There are 4 ways to turn a row about zero (a turn may also mirror it). The second row of each pair is the first, turned, with some noise. The first 36 pairs use one turn. New pairs use 2 turns, one after the other, and a turn may come again.
In the rows, zero is written as 128.
Some pairs, each with its turns in order after it:
[152 127  92 102 121  92  99 186]
[ 89 161 158 152 120 141 189 110] : Y

[116 164 137 134  70  99 150 135]
[173 113 162  90 132 158 125 145] : X

[136 149 113  82 151 123 115 141]
[ 90 110 165 137 153 126 144 117] : Y

[103 148 116 118 166 130 122 117]
[120 107 137 135 167 145 111 113] : Y

[118 122  85 122 139 118 147 139]
[126 155 149 144 160 139 132 135] : Y

[113 110 100 134  71 112  89 108]
[143 142 101 190 107 101 142 106] : Y

[ 54 150 182  99 122 144 166 108]
[198 127 141  98 156  63 149 117] : X

[159 160 106 135  89 126 111 106]
[133  83 120 117 158 153 124  90] : C

[159  78  82 186 177 136 148 125]
[157 157  93 118 171 181 158 186] : Y

[107  92 160  89  97  75  95 163]
[171 145  85 108 123 204 132 117] : Q

[ 97 159 187 139 144 147 103 163]
[100 188 122 119 121 151  79 126] : C

[ 66 157  80 123 168 146 109  58]
[ 68 149 180 116 167 118 197  99] : C

[133 148 144 149 167 106 100  84]
[ 82  94 149 139 162 102 126 132] : X

[157 157 111 110 114 133 129 102]
[146 104 154 144 127 103 144 141] : Y

[ 77 115 137 149 131  80 106  78]
[116 158 119  88 105  90 171  76] : C

[103 134 124 104 158  86 125 129]
[107 115 106  96  96 155 115 127] : Q

[149 136 151 153  90 148 139 101]
[167 113 114 120  86 110 121 143] : Y

[179 117 131 134 152 107 144 133]
[107 116 152 161  97 132  97 120] : X

[117 143 107 135 123  81 114 117]
[115 104 121 102 130  93 132  97] : C

[ 91 142  92 103 159 131 120 146]
[ 75 126 169 132 124 105 131 140] : C

[ 78 154 117 135 104 136 126 138]
[119 155  86 132 132 107 104 115] : Q

[ 92 124 171 149 169  83 100 141]
[102 142 171 139 141  79 153 179] : X

[134 158 101 116 126 148 182 136]
[173 119 133 140 118 154 138  85] : X

[156 146 115 127 133 151 154 175]
[141 122 128 143  77 156 152 110] : X

[128 134 129  80 136 103 168 141]
[107 111 115 179 106  99 131 138] : C

[146  96  94 108 135 130 153 110]
[106  89 140 165 132 149 132 119] : Q

[123 180 180 153 126 118 182 158]
[176  83 185 125  95 116 153 142] : X

[ 75 122 102 104 105  96 122  85]
[ 96 115 144 116  92 111 178  81] : C

[132 121 192 105 177 133 162 137]
[122 139 131 129  78 140 163 193] : Q

[131 169  71 111 124 117 136 149]
[130 142 155 127 141 187 151  97] : X

[172 120  86 115  80 140 150  90]
[166 128 151 162 122  80 150 181] : Y

[157 139  92  65 159  90  94 182]
[114 111 149  90 132 210  62 145] : Q

[135 114  91 121  84  66 166 194]
[110  52  90 117  70  96 107 158] : C

[126 111 120 140 118 141 124 134]
[125 140 132 141 148 127 139 117] : Q

[203 122 104  67 177 164 119  59]
[111  93 236 163  73 143 113 112] : Q

[155  96 119 125  77 150 135 147]
[160 135 130 175 175 147 128 124] : Q

New pairs. What belongs after each?
[103 122 125 173 154  55  98 105]
[117  94 123 171 162 137 109  57] : Y X

[105  91 128 137 199 215 136  40]
[212 173 117  98 107  97  50  62] : Q Y

[ 88 151 126 162  76 121 152 182]
[125 124 109 129 162 194 110  68] : Y C

[107 142 174 142 157  69  89 109]
[131 162 184 130 109  75 152 160] : X X

[104 113 149 128 125 155 128 179]
[ 82 128 124 127 162 134  99 156] : Q C

[ 72 202 139 130 193 133 112 204]
[145  75  73 176 111  90 169 215] : X Q

[147 141  92  86  95 124 160 106]
[ 93 101  94 104 143 110 117  90] : X X

[150 150 171 188 156 150 180 179]
[185 112 108 164 201 139 180 137] : X Q

[144 164 188 158 105 184 113 134]
[142 114 179  79 107 131 175  83] : Q Y

[124 142 109 123 160 114 102 118]
[126 121 115 101  88 135 144 133] : C Q

[ 89 180 100 117 160 127  95 162]
[ 77 127 181 125 110 131 102  81] : Q C

[128 197 134 121 137 119 117 100]
[126 117  76  99 135  95 141 158] : Y Y

[149 165  78 120 132 104 148 111]
[112 160 157 142  99 100 168 118] : X Q

[117  82  98  90 169 157  98 168]
[117  96  85 125 129  55  87 121] : X Q

[ 83  96 127 115 125 143 186 148]
[ 79 126 101 130 182 101 119 125] : Q Q

[173 114 138 150 154  43  99 102]
[138 121 146 207  90 186 157 137] : Q Q

[139 113 124  98 132 147 133 138]
[133 157 131 126 146 108 141 139] : Q Q

[121  69 127 120 122 159 143 105]
[149 125 140 173 139 147 180 113] : X Y

[159  99 170 165 135 142 125 127]
[100 156 163 166 122 115 135 156] : Y Y

[ 85 152 107 120 104 129 136 203]
[139 116 197  97  94 122 112 172] : X Y

[142 125 107  86 106 115 113 141]
[133 111 117  93 148 118 146  97] : X X

[123 119 104 111 162 132  84 133]
[109 109 113  89 121 116 127  93] : C Y

[148 130 171 108  84 179 133 188]
[109 102 104 177  62 167 128 153] : C Y

[ 79 146 103  93  88 137 169 147]
[102 137 124  95  73 169 159 156] : C C

[103  84 147 126  86 112 139 104]
[163 143 154 144 104  81 124 160] : C Y

[151 115 121 192 137 120 169  83]
[154  78 139 168 160 119  86 158] : Y C

[172 100 161 137 126 133 120 160]
[115 102 120  98  85 162 121 114] : X C

[113 125  93 168 151 128 114 146]
[ 92 156 153 143 121  93 145 119] : Q C

[121  92 120 140 137 163 133 120]
[113 123 105 120 117  89 145 144] : Q Q

[141 163 115 128 158 154 129  56]
[136  87 144 185 144  82 137 104] : C X

[155 177 116 114 137  89 207 157]
[160 107 171  81  76 101  90 174] : Q C

[154 141 115 165 167 127 145 141]
[142 174 156 139 114  91 139 132] : Q X

[139 146 132 120 173 123 120 166]
[129 172 116 129 117 153 105 150] : Q Q

[136 135  84 191  87  97 135  51]
[147 106 143 202 129  89 204 162] : C C

[105 108 152 119 118 118 138 112]
[121 109 127 105 120 142 106 105] : Y Q

[125 121 141 155  52 136 145  98]
[105 119 152  97 115 194  90 145] : Y X

[144 154 141 130 128 154 151 129]
[121 133 154 125 109 138 129 159] : Q X

[117  34 113 130 127 135  73 133]
[125 145 152 132 165 192 201 135] : X X

[126 108 124 127 128 103 120  88]
[137 108 127 166 116 126 147 106] : Q Q

[ 74 177 159 103 120 152 116 145]
[ 83  78 129 107 145 145  89  87] : Q C

[207  93 134 143 151 171 103 117]
[122  91 133 136  80 135 124 208] : Y C

[165 120 113 107  89  90 122 134]
[111 146 163 133 127 170 102 100] : X C

[140 142 153  90  94 154 147 123]
[153 108 104  95 151 144  96 127] : Q C

[127 152 137 182 124 106 104 146]
[117 117 144 174 128  85 117 120] : Q C

